The rows of a group lie close to one hidden flat surface of 12 dimensions, which may be shifted away from zero. Surfaces can cross.
In the rows, 128 means zero.
Some rows, each with its group after it:
[123 110 135 126 115 162 158 154 124 141 109 133 120 157 176 130 128 102
 132 118 153] : C
[ 96 155 140  72 111 178 110 136 104 108 131 162 120 165 118 165 107 114
 106  98 139] : W
[146  94 140 163  74 106 123 169  89 169 162 110 157 159 122 123  44 138
 217 111 139] : V
[ 89 109 126 109 163 139 170 161 118 160  99 118 142 148 125 109 122 131
 145 132 139] : W
[104 138 137 116 129 131 141 148 120 151 118 121 120 131 136 147 141 131
 101 127 122] : Y
[142 128 128 115 127 136 131 109 160 156 133  84  92 119 177 137 210 162
 122 147  86] : V
[115 125 123 144 116 127 106 103 122 136 131 137 141 114 116 109 109 127
 138 129 102] : E
[ 94 174 155 133 134  97 104 106 151 183 143 110  68  71 149 170 151 158
 103 131  54] : V
[ 93 137 136 147 116 142 128 128 117 154 142 135 132 151 130  95 154 120
 115 127 105] : D
[134 126 119 152 138  86 150 155 165 141  97 156  92  91 108 111  79 111
 127 164 117] : V
[119 137 129 103 116 175 124 112 118  93 106 143 168 168 106 100 141 106
 113 125 146] : C
[105  86  96  98 109 119 156 184  89 172  94 108 138 140  83  83 147 115
 135 163 125] : W
[ 93 160 132 133 125 151 114 112 114 101 157 166  78 139 148 180 124 161
  72 105 105] : C
[159 112 120 123 136 135 164 152 146  78  96 132  85 158 113 130 112 150
 153 154 161] : C
[129 103 100 134 151 119 129 166  99 115 199 145 136 170 111 102 148 132
 128 118 125] : E
[ 94  85 107  72 195 144 181 165 105 138  94 104 152 160 112 120 124 141
 166 133 147] : W
[117 117 112 137 107 130 148 136 114 149 146 121 146 139 125 126 136 154
 118 128 119] : C
[ 89 119 145  96 138 168 112 121 118 184  91 130 126 124 169 101 122 103
 169 117 132] : D
[144 134 159 125 141 140 110 139 132  91 126 122 107 122 136 130 138 122
 133 121 160] : Y
[107 126 161 144 129 143  82 116  96 104 151 132 152 107 108  99 109 138
 156 106 152] : Y
[152 136 124 143  99 124 108 168 113 119 171 134 120 191 126 132 120 159
 114 131 102] : V
[102 125 132 131 152 142 176 190 120 140  36 113  90 173 151 116 146 152
  85 165 144] : C
[133 145 164 129 129 115 150 177 141  92 112 104 111  94  65  99 156 175
 110 161 195] : Y
[117 161 166  69  63 188  99 126 112 155 105  96 151 179 141 149 139 129
 135 114 119] : C
[152  89 122 144 124 126 146 129 107 106  84 117 194 135 101  89  76 113
 185 130 202] : V
[123 140 114 128  96 110 143 138 123 132 128 141 127 120  87 149  86 147
 115 135 128] : Y
[126 117 146 151 139 128 157 125 132 119 129 106 118 146 151 146 136 103
 154 116 117] : D
[ 96 143  93 139 137 103 132 123 115 148  91 132 130 155  90 116 127 146
  83 160  67] : Y
[139  99 115 163 206  93 100 126 108 107 149 133 173 126 129 112  77 133
 161 109 129] : W
[114  86  78 104 166 123 163 133 114 124 128 138 204 127 118 155  78 110
 116 108 110] : E
[126 141 110 120  66 131 180 118 153 117 134 141 117 123  59 118 130 161
 122 157 140] : C
[127 165 141  92 142 138  66  88 116 118 109 110 112 106 155 185 155 178
  85 113 121] : E
[111 133 127 180 104  89 121 134 116 180 107 120 165  97 122 101 110 146
  93 144 111] : V
[168 133 124 132 135 116 123 154 142 123 142 141 131 128 160 140 129 119
  94 121 160] : D
[ 96 132 156 104  56 166 106 122  97 196 120 144 123 105 175 155  78 116
 163  88 165] : E
[131 156 156  98 106 165 108  97 149 114 106 125 142 134 123 112 154  83
 132 126 134] : C
[ 65 145 143 119 185 117 106 158 101 152 128 149  83 130 111 120 117 117
 123 125 100] : E
[100 124 156 105  57 178 153  91 136 145 187 140 143  60 135 142 141 114
 157  83 180] : Y
[115 105 133 163 165  97 178 137 135 134 129 130 130 100 139 145  89  70
 157 110 132] : D
[111 139 101 130 154 118 122 108 122 120  85 158 129 143 118 132 103  96
  93 137  92] : Y
[102 184 168 162  60 120 107 111 133 158  81 128 110 106  98 109 113 149
 101 155 117] : V
[143 115 129 128 150 112 118 147 124 148 172 134 125 122 169 162  97 110
 153  95 127] : D
[122 126 107 126 169 118 117 140 115  67 157 180 124 149  62 105  86 106
 136 127 129] : E
[131 123 123 101 135 149 118  91 134 106 141 153 105 130 142 164  93  88
 175 101 114] : Y
[128  99 141 105 165 169 157 189 109 134 108  95 131 227 166 112 126 148
 184 125 147] : W
[157 124 125 192  79 138 103 134 115 105 170 145 133 179 148  93 133 146
 115 129 120] : C
[172 149 137 122 133 124  84 101 143  81  78 121 122 105 132 138 131 136
 105 140 158] : W
[101 133 164 161 147 149  95 123 122 115 128 161 115 133 150  79 127  57
 141 113 127] : Y
[143 132 134 131 126 128 134 121 137  78 139 132 160  81  99 121 152 146
  90 123 197] : Y
[103 108  94 108 169 165 110 102 128 128 131 175 151 118 181 123 128  86
  92 106 100] : V
[163 129 125  95 139 117 176 156 174 123 103 117  98 109 149 188 117 110
 112 135 137] : E
[ 91 151 125 114 112 153 126 133 111 150 156 134 139 144 142 124 207 123
  44 118 108] : W
[143 146 165 186  80 152 139  94 134 108 105 102 144 149 188 148 167  98
  87 111 133] : D
[117 125 124 110 174 134 133 124 144 131 165 155 121 106 159 137 145  82
 121 102 136] : D
[110 149 151 135 153  90 113 149 131 171 150 140  93  82 159 195  70 110
 122  99 101] : V
[126 122 140 135 136 137 100 111 121 131  87 104 125 133 129  82 146 141
 157 151 118] : W
[108 135 129 105 176 125 121 127 128 111 133 162 109 103 125 152 105  96
 120 108 138] : E
[131  92  83 112 120 158 192 201 140  91 143 209 120 201  90  81  73  74
 134 144 149] : V
[113 118 114 133  99  99 174 172 127 183 120 122  97 149  99 128  92 135
 154 155  90] : Y
[ 83 155 153 127 169 186  99  92 114  95  60 169 173 148 147  99 101  97
  93 106 163] : W
[103 147 137 117 114 159 113 119 114 108 148 159 104 153 130 156 103 131
 124 104 116] : C
[168 135 126 152  72 107 142 169 131 146 163 109 132 153 137 144 139 164
 100 137 127] : C
[131 118 119 134 164  96 106 138 113 136 142 119 124 115 128 134 120 147
 133 126 115] : E
[116 127 116 110 139 134 155  74 137 124 160 105 145  96 135 174 177 146
 111 106 116] : D
[147 118 125 127 143 111 113 113 158 138 134 141 101  92 121  95 110 119
 191 143 134] : D
[ 92  88 118 120 164 142 194 174 123 143 181 163  86 148 158 150 107  88
 166  98 126] : C
[115 131 147 164 149  67  89 154 116 181  85 113 104  89 133 141  45 138
 154 140  83] : E
[ 73 147 143  88 153 160  86  80  98 127  48 119 136 115 122 144 109 141
 125 122 114] : Y
[124 106 104 134 187  72 121 133 119 138 181 124 125  95 112 152 105 144
 147 119  86] : E
[139 120 112 110 160 106 138 135 130 147 133 101 143 105 158 174 145 156
  97 120 123] : V
[109 109 112 109 161 116 129 159  94 162  78 105 118 173 135 148  90 138
 149 139  83] : Y
[ 98 139 124 121 168 139 180 111 136  83  85 111 132 144  92 128 181 127
  84 147 126] : D
[154 140 148 112 148 107 154 141 184 123 152 128 108 105 111 118 151  50
 154 134 129] : C
[123 146 148 153 123 124 134 131  93 104 151 115 190 157  98 116 157 120
  95 105 182] : V
[ 93 126 120  77  80 151 161 177 111 159  78 138  99 143  86  98 165  86
  99 163 139] : W
[139 144 126 154 107 101 159 130 171 120 180 161  99  95 102 123 133 103
 114 135 127] : V
[161 152 136 117  51 101 121 163 137 136 125 140  82 106  92 166  78 136
 126 144 142] : W
[104 127 128 172 152 113 148 110 108  97 123 142 164 130 107 139  90  97
 110 107 123] : D
[169 118 124 110 195 140 115 141 136  63 115 126 123 156 154 124 168 102
 115 128 162] : W
[148 100  96 151 207  71 125 149 120 110 106 122 151  98 106  96 126 137
 111 149 155] : E
[121 108 113  93 178 142 187 129 150 110 126 114 132 142 106 116 155 152
 161 140 150] : W
[133  97 113 167 119 122 153 118 114 125 192 107 159 156 133 116 154 132
 153 114 103] : D
[171 136 117  99 141 113 165 147 175 107 148 115  92 124 144 190 152 133
 104 135 112] : E
[161 121 101 139 141 100 131 160 137 138 129 144 156 115 129 104 126 135
  92 143 165] : D

New rows, each followed by its group:
[100 144 159 153 105 157 125  94 142 153 118 139 133 117 153  96 125 123
 149 120 129] : W
[139 153 150 111  57 176 154 130 150 111 125 165 123 152 126 141  83 122
 139 117 184] : W
[124 126 120 135 145  89  93 143 100 147 120 118 138 105 119 135 114 140
 104 132 111] : W
[100 150 147 100 109 153  49 125  74 155 144 110 111 159 151 155 148 152
 114 107  72] : W
[155 119 100 131  88 125 107 101 109 153 100 105 151 153 155 156 108 159
 130 130  96] : Y
[140 141 137 104 103 154 120 113 136 122 132 124 115 139 149 153 140 136
 130 117 129] : V
[102 124 125  81 138 186 191 136 142 125 109 109 132 176 126 103 200 151
 124 143 149] : W
[117 147 154 128 166 135 115 130 145 123 104 129  91 128 143 111 153 104
 124 136 121] : W
[118 159 175 144 102 159  76 111 116 129 126 148 118 142 167 136 100  89
 134  94 126] : V
[111 151 144 112 110 146 105  90 112 142 101  99 139 126 146 168 139 169
 108 118 111] : D
[117 146 151 117 127 165  77 122  96 128  93 132 150 154 167 142 104 130
 108 103 138] : W
[101  99 129  70 196 144 138 116 122 128  66 125 102  93 124 123 109 105
 200 128 176] : E
[165 135 109 139  93 139 119 115 135  94 181 153 160 128 139 120 184 111
  61 116 156] : W
[153 104 119 104  90 133 190 158 163 163 117  99 122 134 157 168 115 124
 150 139 113] : E
[138 125 115  71 161 123 114  84 129 122 120  86 185  93 110 160 145 147
 134 117 123] : C
[ 96 154 138  63 135 203  92 123 103 129  87 172 156 151 177 154 110  97
  79  87 174] : D
[ 89 128 149 120 101 128 174 196 113 199 115 134 115 141 137 145  77 104
 137 121 133] : V
[185 107 115 135 111 121 170 165 162  88  58 138 129 146 102 101  69 102
 157 168 177] : E
[ 88 156 140 110 172 115 137 127 108  91 151 140 100 147  81 204  72 132
 131 100  89] : D
[118 134 138 123  83 155 147 127 151 140 125 132  99 150 123 116 127 111
 149 143  94] : E
[ 82 141 143 109 145 141 131 150 117 146 139 175  94 117 131 126 119  80
 118 106 153] : E
[141 151 112 100 106 131 109 119 150 123 182 172 113 116  99 120 128 149
 121 130 136] : D
[ 83 186 150 120 101 167 138  96 144 122  43 150 139 119  94 105 124 150
  67 151 156] : W
[167 146 133 143  93 122 142 169 140 104 119 122 110 156 118 126 150 148
  87 154 154] : Y
[125  90  90  98 167 127 176 177 102 118 127 118 175 173  97 123 115 158
 132 130 158] : W
[139 134 116 107 135 140 146 144 123 117 155 127 139 142 163 183 158 145
  65 104 140] : C
[152 110 120 120 128 144 139 151 127 108 131 135 134 164 133 120 112 116
 148 128 148] : V
[120 139 136 128 116 147 151 120 147 113 158 146 112 138 125 131 145 100
 131 117 129] : D
[131 120 125 107 111 142 136 137 121 131 126 123 138 138 127 133 125 135
 134 124 147] : W
[150  97  79 140 102 132 161  98 141 117 131 126 217 121 127 124 123 125
  95 132 109] : E
[181 133 116 116  94 130 124 123 142  84 105 131 129 128 105 132 119 159
 124 147 179] : E
[160 106 122 105 118 139 131 122 145 116 107 105 111 119 135 111 169 116
 156 147 151] : W
[155 108 143 156  80 140 158 127 167 168 196  94  93 139 169  89 197 137
 196 138 111] : W
[ 85 157 135 111 152 155 109 128 136 144  84 146  99 135 160 125 156 118
  64 141  81] : V
[ 98 122 113  81 129 174 141 148  91 122 100 115 136 209 114 125 148 145
 119 133 112] : Y
[187 170 144 145 119  90  88 110 163 104 102 130  97  63 152 172 123 148
  79 134 163] : E
[138 122 113 111 167 117 144 141 137 126 170 116 118 136 139 145 174 144
 115 125 118] : D
[123 121 121 136 164 137 120 125 120 108 106 140 156 146 132  87 142 107
 110 130 144] : D
[133 141 148 101  72 134 128 126 131 192 110  92 163 105 155 164 123 130
 125 116 131] : C
[122 139 143 123 110 152  99 142 105 133 152 150 139 155 155 150  97 115
 119  92 132] : W
[106 151 143 126 192 116  79  76 144 120 122 157 112  64 145 140 111  91
 125 105 115] : D
[ 96 115 135 143 105 111  99 125  91 184 166 149 110  80 118 100  99 139
 187 107 161] : E
[129 134  98 146  93  95 167 127 147 161 136 157 114 111 116 152  94 101
 108 135 102] : Y
[ 91 159 154 105 187 140 140 149 144 119  72 117  73 154 108 105 164 139
 116 161 109] : W
[121 140 135 173  77 141  95 100 109 133 114 118 158 158 117  77 141 156
 119 143 109] : D
[131 109 110 103 169 124 135 147 119 116 127 124 134 140 124 145 113 131
 138 123 127] : E
[111  83  95 131 189 137 128 108 101  98 130 123 160 146 118  96 134 141
 157 126 118] : C
[139 114 122 151 106 116 140 121 139 124 211 145 124 111 120 121 137 110
 151 111 123] : Y
[104 120 100 129  74 150 115  92  94 116 193 138 173 164  57  95 120 177
 158 123  91] : C
[133 155 129 132 131 140  95 120 132 144 123 165 163  99 188 129 142  93
  42 102 166] : D
[148 136 128 125 115 139 112 128 124 133 138 136 149 132 167 149 133 129
  96 109 150] : D
[117 145 135 171 128 122 143 159 139 105 122 164  80 155 112  97 123 118
  99 150 121] : C
[108 142 115  62 114 141 136  99 129 138 147 124 126 102 120 222  96 163
 126 101  96] : E
[ 88 125 134  94 169 144 138 150 104 117  83 136 130 139 105 131  99 111
 127 125 144] : Y
[116  95 142 134 121 140 179 177 128 177 108 116 125 151 156  92 126  78
 178 133 150] : V
[ 93 110 107 120 164 120 134 122 102 138 133 134 163 117 111 137 100 136
 128 114 116] : C
[111 135 147 169 103 130 144  94 128 135  83 105 147 115 141 129 129 118
 121 130 126] : D
[137 164 146 133 132 134  83 143 108 103 118 155 144 149 149 159  96 130
  61 104 148] : W
[109 148 152 122  85 152 178 170 145 161 154 130  94 175 118 123 127 156
 149 137 122] : W
[128 120 117  80 110 161 191 137 145 116 100 122 116 142 114 148 140 145
 133 141 161] : C
[123 137 138 102 137 175 111 132 113 102 119 137 139 173 153 130 149 120
 104 111 147] : W
[145 107 122 168 141  93 135 161 130 138 138 126 136 135 123  93 114 117
 144 143 125] : V
[183 132 107 100 130 103 135  95 153  86 158 122 135  69 124 211 124 163
 105 108 163] : Y
[139 117  94 104  91 151 105 105  92 129  77 124 150 198 132 157  72 148
 150 131 100] : Y
[ 77 110 125 152 182 116 148 121 101 170 105  85 171 122 158 122 171 128
  97 121  92] : D
[103 110 104 201 128 110 123 114  98 146 127 160 169  96 160 116  91 141
  80 114 131] : C
[118 160 153 136 114 127  86 146 109 132 100 125 130 160 117 124  99 132
 113 134 104] : C
[ 82 128 157 133 106 138 124 143  98 156 103 120 151  99 106 107 101 142
 135 124 159] : Y
[147 146 144 126  95  85 128 115 170 145 116 121  55  53  95 141 112 134
 166 159 117] : W
[121 111 129 117 160 129 102 115 119 107 142 153 107 122 109 115  86 106
 192 116 131] : E
[129 154 136 101 113 104  93  95 128 159  90 101 113  58 132 200  86 190
 128 125 124] : E
[ 98 117 138 131 114 174 147 154 106 153 180 138 152 202 152 109 120 136
 160  99 122] : W
[136 143 141 127 148 135 111 137 140 116  82 145 130 131 165 163  78  83
  97 117 113] : E
[126 106 100 101 154 151 153 120 147 118 135 151 136 123 148 126 142 100
 119 123 131] : V
[172  94 104 159 186  80 115 143 124 114 150 108 161 113 148 119 136 135
 126 128 139] : W
[133 151 143 131  92 140 113 100 141 122 113 130 119 106 136 138 137 129
 115 128 136] : Y
[140 158 140 152 154 118  60 151 116 104 119 154 111 158 155 143  94 126
  78 125  97] : V
[124 116 107 139 132  98  99 130 101 145 141 120 152 108 112 118 126 141
 116 131 108] : W
[118 100  93 127 116 123 160 124 127 130 144 152 155 117  82 104  88 129
 157 133 130] : V
[130 138 145 114 146 141 116 147 118 107  95 126 117 168 115 129  89 149
 152 133 141] : W
[111 121 125 118 129 146 130 107 126 131 121 130 138 133 120 105 133 127
 152 127 130] : D
